The rows of each matrix lie in a flat space through zero, up to rounding. After each matrix: how many dimensions does the smallest such space have?

[[ 34  14  18   9  -8  16  -3 -29  15 -17  33   5  -6  16  -9  24]
 [ 14  12  13  -2  -6   1   5  -7  15   2   2  -7 -13   3  -5  12]
 [ 18  13   6   6  -4  11  -2 -18  19 -10  16   0 -12   0   1  27]
 [  9  -2   6   2  -2   3  -1  -6  -6  -5  11   5   7  11  -6  -5]
 [ -8  -6  -4  -2   2  -4   0   7  -9   3  -6   1   6  -1   0 -11]
 [ 16   1  11   3  -4   6  -2 -12  -5  -8  19   6   7  17  -9  -3]
 [ -3   5  -2  -1   0  -2   2   2  10   4  -8  -5  -9  -9   4   9]
 [-29  -7 -18  -6   7 -12   2  23  -3  14 -30  -7  -3 -21  11  -9]
 [ 15  15  19  -6  -9  -5  10  -3  18  10  -6 -12 -18   3  -8   9]
 [-17   2 -10  -5   3  -8   4  14  10  12 -24 -10 -12 -19   9   6]
 [ 33   2  16  11  -6  19  -8 -30  -6 -24  44  15  14  29 -13   5]
 [  5  -7   0   5   1   6  -5  -7 -12 -10  15   9  13  11  -3  -7]
 [ -6 -13 -12   7   6   7  -9  -3 -18 -12  14  13  19   4   3  -9]
 [ 16   3   0  11  -1  17  -9 -21   3 -19  29  11   4   8   0  17]
 [ -9  -5   1  -6   0  -9   4  11  -8   9 -13  -3   3   0  -2 -16]
 [ 24  12  27  -5 -11  -3   9  -9   9   6   5  -7  -9  17 -16   0]]
 => 3

[[-48  -1   7   3  -2  18  -1  31  15  -1   6  23  22   2   5 -28]
 [ -1 -27  13  -4 -13   1  29  38  13  -7 -11  -4   2 -25   9   8]
 [  7  13  -1  -1 -10  -3  15  25  35  14 -15  -1  25 -19  -5 -19]
 [  3  -4  -1 -48  19  16   2 -17   8   9 -11  -2 -18  27  -5 -38]
 [ -2 -13 -10  19 -48  -6 -12  36 -15   9   5  13 -11   1 -23   5]
 [ 18   1  -3  16  -6 -10  15  19  24  -2  11  -9   9 -29 -17  10]
 [ -1  29  15   2 -12  15 -16  10 -17  12 -31  -2  -5   4  20 -20]
 [ 31  38  25 -17  36  19  10 -18  14  -2  -5 -26 -15 -17   4 -21]
 [ 15  13  35   8 -15  24 -17  14 -25   2   3 -10 -16 -17  -2   8]
 [ -1  -7  14   9   9  -2  12  -2   2 -11   6  -5  14 -20  12  24]
 [  6 -11 -15 -11   5  11 -31  -5   3   6 -25 -27  -1  15   9  -2]
 [ 23  -4  -1  -2  13  -9  -2 -26 -10  -5 -27 -27  -1  -3  29  28]
 [ 22   2  25 -18 -11   9  -5 -15 -16  14  -1  -1   1  -4  -7  10]
 [  2 -25 -19  27   1 -29   4 -17 -17 -20  15  -3  -4  -1   6  49]
 [  5   9  -5  -5 -23 -17  20   4  -2  12   9  29  -7   6 -23 -16]
 [-28   8 -19 -38   5  10 -20 -21   8  24  -2  28  10  49 -16 -54]]
 => 9

[[  1   0  -1   2  -2   3   4   0  -3  -2   2   1  -4   3   4   1]
 [  0   1   2   0   5  -3  -3  -3   1   2   5   3   3 -10  -5   1]
 [ -1   2   5  -2   7  -1  -4  -4   7   6   6   1   6 -16  -9  -4]
 [  2   0  -2   2  -5  10  10   3   0   0   3  -2  -5   4   9  -6]
 [ -2   5   7  -5  -6   9  -2   1  -3  -2   0   4   0  -5  -4   0]
 [  3  -3  -1  10   9   2  10  -5   5   6  15   4  -8  -8   0  -2]
 [  4  -3  -4  10  -2  10  16   0  -1   0   9   2 -14   7  10  -2]
 [  0  -3  -4   3   1  -5   0   1   0  -1  -4  -1  -3   9   1   4]
 [ -3   1   7   0  -3   5  -1   0   1   0  -2   7  -8   0 -10   4]
 [ -2   2   6   0  -2   6   0  -1   0   0   2   6  -4  -5  -6   1]
 [  2   5   6   3   0  15   9  -4  -2   2  20   7  -2 -20   2  -6]
 [  1   3   1  -2   4   4   2  -1   7   6   7  -5   8 -13   2 -11]
 [ -4   3   6  -5   0  -8 -14  -3  -8  -4  -2   8   6  -8 -13  10]
 [  3 -10 -16   4  -5  -8   7   9   0  -5 -20 -13  -8  39  17   3]
 [  4  -5  -9   9  -4   0  10   1 -10  -6   2   2 -13  17  13   7]
 [  1   1  -4  -6   0  -2  -2   4   4   1  -6 -11  10   3   7  -8]]
 => 5

[[ -1   7  -2  -6  -8   0   0  -2   5  -3  -3  -1   1   3   4  -5]
 [  7 -13  -9  -1 -16  -5  10  14 -15   9  -9 -13   2   4   0  -2]
 [ -2  -9  -4   0   4  -2   4  -3 -12   2  -2   9   5 -12   2   9]
 [ -6  -1   0  -1  11   0  -1 -12  -3  -3   1  16   5 -14   3   9]
 [ -8 -16   4  11  35   0  -3 -15 -14   0   9  28   4 -29  -2  25]
 [  0  -5  -2   0   0  -1   3   1  -6   2  -2   1   2  -3   0   3]
 [  0  10   4  -1  -3   3  -5   0  12  -4   3  -5  -4  10  -1  -8]
 [ -2  14  -3 -12 -15   1   0  -2  10  -5  -6  -3   2   8   6 -11]
 [  5 -15 -12  -3 -14  -6  12  10 -20   9 -10  -6   5  -4   3   3]
 [ -3   9   2  -3   0   2  -4  -5   9  -5   1   2  -1   3   2  -4]
 [ -3  -9  -2   1   9  -2   3  -6 -10   1  -1  12   5 -14   2  11]
 [ -1 -13   9  16  28   1  -5  -3  -6   2  12  10  -4 -12  -9  15]
 [  1   2   5   5   4   2  -4   2   5  -1   5  -4  -4   5  -4  -2]
 [  3   4 -12 -14 -29  -3  10   8  -4   3 -14 -12   5   9   8 -11]
 [  4   0   2   3  -2   0  -1   6   3   2   2  -9  -4   8  -3  -4]
 [ -5  -2   9   9  25   3  -8 -11   3  -4  11  15  -2 -11  -4  11]]
 => 3

[[ -3   3   3   1  -3  -4   5  15   3   0  -2   3  -8  -2   5   1]
 [  3 -20  -7  -1   7   9  -3 -10  -9  -9  13 -15 -14  -6   3   7]
 [  3  -7  -2  -3   3   8  -4 -20  -6  -4   5  -5   3   2  -5   3]
 [  1  -1  -3   3   2  -4  -2   9   2   2   0  -2   0  -2   3  -3]
 [ -3   7   3   2  -4  -7   5  20   5   2  -4   5  -6  -2   6  -1]
 [ -4   9   8  -4  -7   1   7  -1   2  -1  -5   8  -1   2  -2   3]
 [  5  -3  -4  -2   5   7 -10 -29  -4   2   2  -3  18   6 -12  -3]
 [ 15 -10 -20   9  20  -1 -29 -24  -2  13   5 -13  37   6 -13 -17]
 [  3  -9  -6   2   5   2  -4  -2  -3  -1   5  -7  -2  -2   1   0]
 [  0  -9  -4   2   2  -1   2  13  -1  -3   5  -6 -14  -6   8   3]
 [ -2  13   5   0  -4  -5   2   5   5   5  -8   9   9   4  -2  -4]
 [  3 -15  -5  -2   5   8  -3 -13  -7  -6   9 -11  -7  -3   0   5]
 [ -8 -14   3   0  -6  -1  18  37  -2 -14   9  -7 -49 -16  22  15]
 [ -2  -6   2  -2  -2   2   6   6  -2  -6   4  -3 -16  -4   6   7]
 [  5   3  -5   3   6  -2 -12 -13   1   8  -2   0  22   6  -8  -9]
 [  1   7   3  -3  -1   3  -3 -17   0   3  -4   5  15   7  -9  -2]]
 => 3

[[ 16 -11  28   5 -37  32   2  12  19  -1   7  -4 -10   6   0  -2]
 [-11  16 -19 -13  -1  -1  12   5   6 -10  -1   4  26  21 -10  -4]
 [ 28 -19  23  11 -12  28  -8  11  27 -12   9   6  -9 -16 -10   1]
 [  5 -13  11  18  -6 -10  -7  12  -3  -4 -13   3  -3  10  -3 -12]
 [-37  -1 -12  -6  20  11 -20 -20  23  22  20  19 -19   6  -3  22]
 [ 32  -1  28 -10  11  -1  11  17   2 -17  -3  -5  34 -10  -1  -1]
 [  2  12  -8  -7 -20  11  14   5 -14   6   1 -19  15   4   0  -4]
 [ 12   5  11  12 -20  17   5  38   5   6  -7  -1  -1  10  -1  -5]
 [ 19   6  27  -3  23   2 -14   5  43 -36  13  24 -21 -35   7  12]
 [ -1 -10 -12  -4  22 -17   6   6 -36  20 -14 -31  -1  -1   6  -4]
 [  7  -1   9 -13  20  -3   1  -7  13 -14   8   2  -1 -12  -3  11]
 [ -4   4   6   3  19  -5 -19  -1  24 -31   2  21   5 -11   7 -11]
 [-10  26  -9  -3 -19  34  15  -1 -21  -1  -1   5  19   6  -6 -10]
 [  6  21 -16  10   6 -10   4  10 -35  -1 -12 -11   6 -21   0  -5]
 [  0 -10 -10  -3  -3  -1   0  -1   7   6  -3   7  -6   0  29 -17]
 [ -2  -4   1 -12  22  -1  -4  -5  12  -4  11 -11 -10  -5 -17  21]]
 => 12

[[ 13  -1   2   8  -5   8   3 -13  -9 -15  -3  11   4  -9  13  23]
 [ -1   6  -4   9  -3  -7  11  -3  -2  -1 -12   1  -1   6   2  -2]
 [  2  -4   3  -6   2   6  -8   1   1   0   9   0   1  -5  -1   3]
 [  8   9  -6  22  -9  -7  21 -15 -10 -13 -23   9   2   4  13  13]
 [ -5  -3   2  -9   4   2  -8   7   5   7   9  -4  -1   0  -6  -7]
 [  8  -7   6  -7   2  13 -12  -4  -2  -6  13   5   3 -11   4  14]
 [  3  11  -8  21  -8 -12  23 -10  -7  -7 -25   4   0   8   8   3]
 [-13  -3   1 -15   7  -4 -10  16  11  17  11 -12  -4   5 -15 -22]
 [ -9  -2   1 -10   5  -2  -7  11   8  11   8  -8  -3   3 -10 -15]
 [-15  -1   0 -13   7  -6  -7  17  11  18   8 -13  -4   8 -16 -26]
 [ -3 -12   9 -23   9  13 -25  11   8   8  27  -5   0  -9  -9  -4]
 [ 11   1   0   9  -4   5   4 -12  -8 -13  -5   9   3  -6  11  18]
 [  4  -1   1   2  -1   3   0  -4  -3  -4   0   3   1  -3   4   7]
 [ -9   6  -5   4   0 -11   8   5   3   8  -9  -6  -3  10  -6 -15]
 [ 13   2  -1  13  -6   4   8 -15 -10 -16  -9  11   4  -6  15  22]
 [ 23  -2   3  13  -7  14   3 -22 -15 -26  -4  18   7 -15  22  38]]
 => 2

[[  9   6   3   1 -11  15   0   2   6  12 -12  -2   7  -2  -5  19]
 [  6  -1   3  14 -44   4  45  10 -14   1   9  29 -12 -15  29   6]
 [  3   3  15  28 -26  28 -18  -3  -3  -1   1 -35  -9   0   9  39]
 [  1  14  28 -30   5  11 -31 -26  -1 -35  12 -40 -28  35 -17  22]
 [-11 -44 -26   5 -17  13   2  29  16   0 -11   1   0  30  35  14]
 [ 15   4  28  11  13 -42  20   4  -9   9  20  27  11 -49 -13 -27]
 [  0  45 -18 -31   2  20  11 -27  -7   5 -18  13  -2  11 -21  -6]
 [  2  10  -3 -26  29   4 -27 -21  -4  -8  -3 -24  -5  16 -27   4]
 [  6 -14  -3  -1  16  -9  -7  -4 -16  -3  10 -13  -6  -6  -5   4]
 [ 12   1  -1 -35   0   9   5  -8  -3  -5  -6   2  -9  19 -11  17]
 [-12   9   1  12 -11  20 -18  -3  10  -6  -6 -20  -3  16   7  10]
 [ -2  29 -35 -40   1  27  13 -24 -13   2 -20  10  -9  25 -12   2]
 [  7 -12  -9 -28   0  11  -2  -5  -6  -9  -3  -9 -14  25  -1  22]
 [ -2 -15   0  35  30 -49  11  16  -6  19  16  25  25 -54  -2 -48]
 [ -5  29   9 -17  35 -13 -21 -27  -5 -11   7 -12  -1  -2 -32 -24]
 [ 19   6  39  22  14 -27  -6   4   4  17  10   2  22 -48 -24  -6]]
 => 7

[[  8  10   6 -31  -5   4  11  24  16  -3  -4 -10  -8   6   1 -10]
 [ 10  -3   0 -11   1  11  14   6   8 -15  -1   6 -12   4   3  -2]
 [  6   0  11 -12  10  13  10   6 -11   4  -2   9  25  23   6  14]
 [-31 -11 -12   2   2 -10 -20 -23 -20  -1  -9   8 -16 -20  -7   1]
 [ -5   1  10   2 -19 -27 -12  -5   5  -2   2   3 -13  10   4  -5]
 [  4  11  13 -10 -27 -35 -13  17  11   7   4 -14  -9  20   8  -5]
 [ 11  14  10 -20 -12 -13  -2   4  13  12   2 -12 -13   9   5  -6]
 [ 24   6   6 -23  -5  17   4  14   9   6  21 -24  -7   2  28 -12]
 [ 16   8 -11 -20   5  11  13   9   5   8  -3  -7 -11   3   3   1]
 [ -3 -15   4  -1  -2   7  12   6   8 -39  -6  20 -20   1  -6   2]
 [ -4  -1  -2  -9   2   4   2  21  -3  -6  -6  -6   6  -1  -5   5]
 [-10   6   9   8   3 -14 -12 -24  -7  20  -6   5  10   0 -12   7]
 [ -8 -12  25 -16 -13  -9 -13  -7 -11 -20   6  10 -20  13  13  12]
 [  6   4  23 -20  10  20   9   2   3   1  -1   0  13   4  -4   8]
 [  1   3   6  -7   4   8   5  28   3  -6  -5 -12  13  -4 -14  11]
 [-10  -2  14   1  -5  -5  -6 -12   1   2   5   7  12   8  11 -16]]
 => 9

[[ -5   8  25  15  21  20  11  19  22   2  14  -6 -10  -8 -24  -3]
 [  8 -39  16   7  -6  18  27  28   5  24   1   5  34  13   7 -27]
 [ 25  16   4   4  -3 -11  -4   0   4 -26  -2   8 -23  20  -6 -12]
 [ 15   7   4 -16  -6 -13  -1 -26  -3  16  -3  16  10   0  -3 -10]
 [ 21  -6  -3  -6 -13 -17   5   7 -16 -16 -10  18  10  13  11  -7]
 [ 20  18 -11 -13 -17 -35 -10 -14 -16  -7  -3  20   8  11   1  -1]
 [ 11  27  -4  -1   5 -10  -6   5  -5 -14  -5   5 -14   6  -6   0]
 [ 19  28   0 -26   7 -14   5  -7 -30  -1 -26  29  16 -16   6   5]
 [ 22   5   4  -3 -16 -16  -5 -30  -1  -9  -5  11   3   6  -1  -8]
 [  2  24 -26  16 -16  -7 -14  -1  -9 -12 -14 -19   4  12   6   2]
 [ 14   1  -2  -3 -10  -3  -5 -26  -5 -14 -14   3  -4   1   9  -2]
 [ -6   5   8  16  18  20   5  29  11 -19   3 -13 -24   0  -7   2]
 [-10  34 -23  10  10   8 -14  16   3   4  -4 -24 -22  12  -5  -2]
 [ -8  13  20   0  13  11   6 -16   6  12   1   0  12 -31 -17  11]
 [-24   7  -6  -3  11   1  -6   6  -1   6   9  -7  -5 -17  -5  21]
 [ -3 -27 -12 -10  -7  -1   0   5  -8   2  -2   2  -2  11  21  -4]]
 => 8

[[-15  18   9   2   1 -16   4  -9 -11   0 -28  28   5  -3  -9 -22]
 [ 18  -5 -11  -1 -18   2   3  12 -15 -20  17  -7  -1   9   3   2]
 [  9 -11 -20 -13 -10   5 -18  18 -45 -29  -3   9 -23  29 -21 -19]
 [  2  -1 -13  -4   4  -8  -4  -2 -29 -18  -3  14 -12   9  -5 -16]
 [  1 -18 -10   4   6   3  -1   6  29  15   9 -24 -12  -2  10   5]
 [-16   2   5  -8   3  13 -16   4  19  10  -5  -4   2  -1  -3  15]
 [  4   3 -18  -4  -1 -16  -2  -2 -47 -31  -7  25 -14  14  -9 -29]
 [ -9  12  18  -2   6   4  -2  -8  -1  10 -13  12  11  -4  -9   4]
 [-11 -15 -45 -29  29  19 -47  -1 -31 -37  29  -1 -33  19   4  22]
 [  0 -20 -29 -18  15  10 -31  10 -37 -22   1   4 -36  28 -17 -11]
 [-28  17  -3  -3   9  -5  -7 -13  29   1   0   6  12 -18  19  16]
 [ 28  -7   9  14 -24  -4  25  12  -1   4   6 -14   7   2   0  -9]
 [  5  -1 -23 -12 -12   2 -14  11 -33 -36  12   7 -10  16  -2  -2]
 [ -3   9  29   9  -2  -1  14  -4  19  28 -18   2  16 -11  -7  -3]
 [ -9   3 -21  -5  10  -3  -9  -9   4 -17  19   0  -2  -7  20  15]
 [-22   2 -19 -16   5  15 -29   4  22 -11  16  -9  -2  -3  15  32]]
 => 6

[[  5   4   2  11   4   8  -4   1   3  -1  -6  -4   8  -3   1  10]
 [  4   4   3  10   1   6  -4  -1   1   1  -3  -4  10  -3   2   9]
 [  2   3   9  10 -12   2  -3  -9  -7  10   8  -1  22  -4   8  10]
 [ 11  10  10  25  -1  15  -9  -4   1   5  -5  -9  29  -9   7  24]
 [  4   1 -12  -1  25   9   0  17  17 -18 -22  -5 -25   3 -13  -3]
 [  8   6   2  15   9  13  -6   4   7  -4 -12  -7   8  -4  -1  13]
 [ -4  -4  -3  -9   0  -6   3   1  -1  -1   2   3  -9   3  -2  -8]
 [  1  -1  -9  -4  17   4   1  11  11 -12 -14  -2 -20   3  -9  -5]
 [  3   1  -7   1  17   7  -1  11  11 -12 -15  -4 -15   1  -8  -1]
 [ -1   1  10   5 -18  -4  -1 -12 -12  13  15   2  22  -3  10   6]
 [ -6  -3   8  -5 -22 -12   2 -14 -15  15  21   6  15   0  10  -3]
 [ -4  -4  -1  -9  -5  -7   3  -2  -4   2   6   4  -5   3   0  -8]
 [  8  10  22  29 -25   8  -9 -20 -15  22  15  -5  54 -12  19  28]
 [ -3  -3  -4  -9   3  -4   3   3   1  -3   0   3 -12   3  -3  -8]
 [  1   2   8   7 -13  -1  -2  -9  -8  10  10   0  19  -3   8   7]
 [ 10   9  10  24  -3  13  -8  -5  -1   6  -3  -8  28  -8   7  22]]
 => 2

[[ -1  -2   3   0  -2   0   2  -2  -2   0   3   0   2   0  -1   1]
 [ -2  -9   2  -3 -11   5  13  -4  -4  -1   9  -2   8  -4 -11   1]
 [  3   2 -16  -4  -1   5   6   7   8   0  -8  -1   0  -2  -4  -1]
 [  0  -3  -4  -3  -6   4   5   1   2   1   1   0   4  -2  -7  -1]
 [ -2 -11  -1  -6 -20   9  14  -7   4   4  10   3  10  -8 -21  -8]
 [  0   5   5   4   9  -6 -12   1  -1   0  -4   2  -5   4  10   1]
 [  2  13   6   5  14 -12 -39   5   7   6 -12  15  -6  12  14  -7]
 [ -2  -4   7   1  -7   1   5 -10   0   3   8   1  -1  -4  -5  -7]
 [ -2  -4   8   2   4  -1   7   0 -13  -6   6  -8   2   1   6  11]
 [  0  -1   0   1   4   0   6   3  -6  -5   1  -7   0   1   5   8]
 [  3   9  -8   1  10  -4 -12   8   6   1 -12   2  -6   5   9   0]
 [  0  -2  -1   0   3   2  15   1  -8  -7   2 -11  -2  -2   4  10]
 [  2   8   0   4  10  -5  -6  -1   2   0  -6  -2 -13   2  12  -2]
 [  0  -4  -2  -2  -8   4  12  -4   1   1   5  -2   2  -5  -8  -3]
 [ -1 -11  -4  -7 -21  10  14  -5   6   5   9   4  12  -8 -23  -8]
 [  1   1  -1  -1  -8   1  -7  -7  11   8   0  10  -2  -3  -8 -15]]
 => 4

[[-14  -9   6  32  15   7   7  -4   1 -13   3  -5   4  10   4  -4]
 [ -9  -4 -10   0  23  -3   1  -1   7   6  18   8   2  20   0  15]
 [  6 -10 -47 -16   6 -15  31 -23 -43  -5 -42  15 -33   2 -19 -27]
 [ 32   0 -16 -15  16   5  -1 -19 -16   8   4  15 -15  19  10 -15]
 [ 15  23   6  16 -19  -1 -13  28 -13 -24   4  -3 -22  22   6  16]
 [  7  -3 -15   5  -1  18  11   1  -9  -7 -12  -2   8 -10  -2   4]
 [  7   1  31  -1 -13  11  -1  -5   8  22  -4   4  14 -35 -17  -7]
 [ -4  -1 -23 -19  28   1  -5  14   1 -10   0  -8   9   5   0  22]
 [  1   7 -43 -16 -13  -9   8   1  -5   1  -2   9 -11   6   0   8]
 [-13   6  -5   8 -24  -7  22 -10   1 -31 -10  -6  -3  -4   3  -8]
 [  3  18 -42   4   4 -12  -4   0  -2 -10   4   7 -22  15  -2  -6]
 [ -5   8  15  15  -3  -2   4  -8   9  -6   7   3  -1  -2  -5  -8]
 [  4   2 -33 -15 -22   8  14   9 -11  -3 -22  -1   4 -24 -11  11]
 [ 10  20   2  19  22 -10 -35   5   6  -4  15  -2 -24  19   5 -24]
 [  4   0 -19  10   6  -2 -17   0   0   3  -2  -5 -11   5  13 -24]
 [ -4  15 -27 -15  16   4  -7  22   8  -8  -6  -8  11 -24 -24  23]]
 => 10
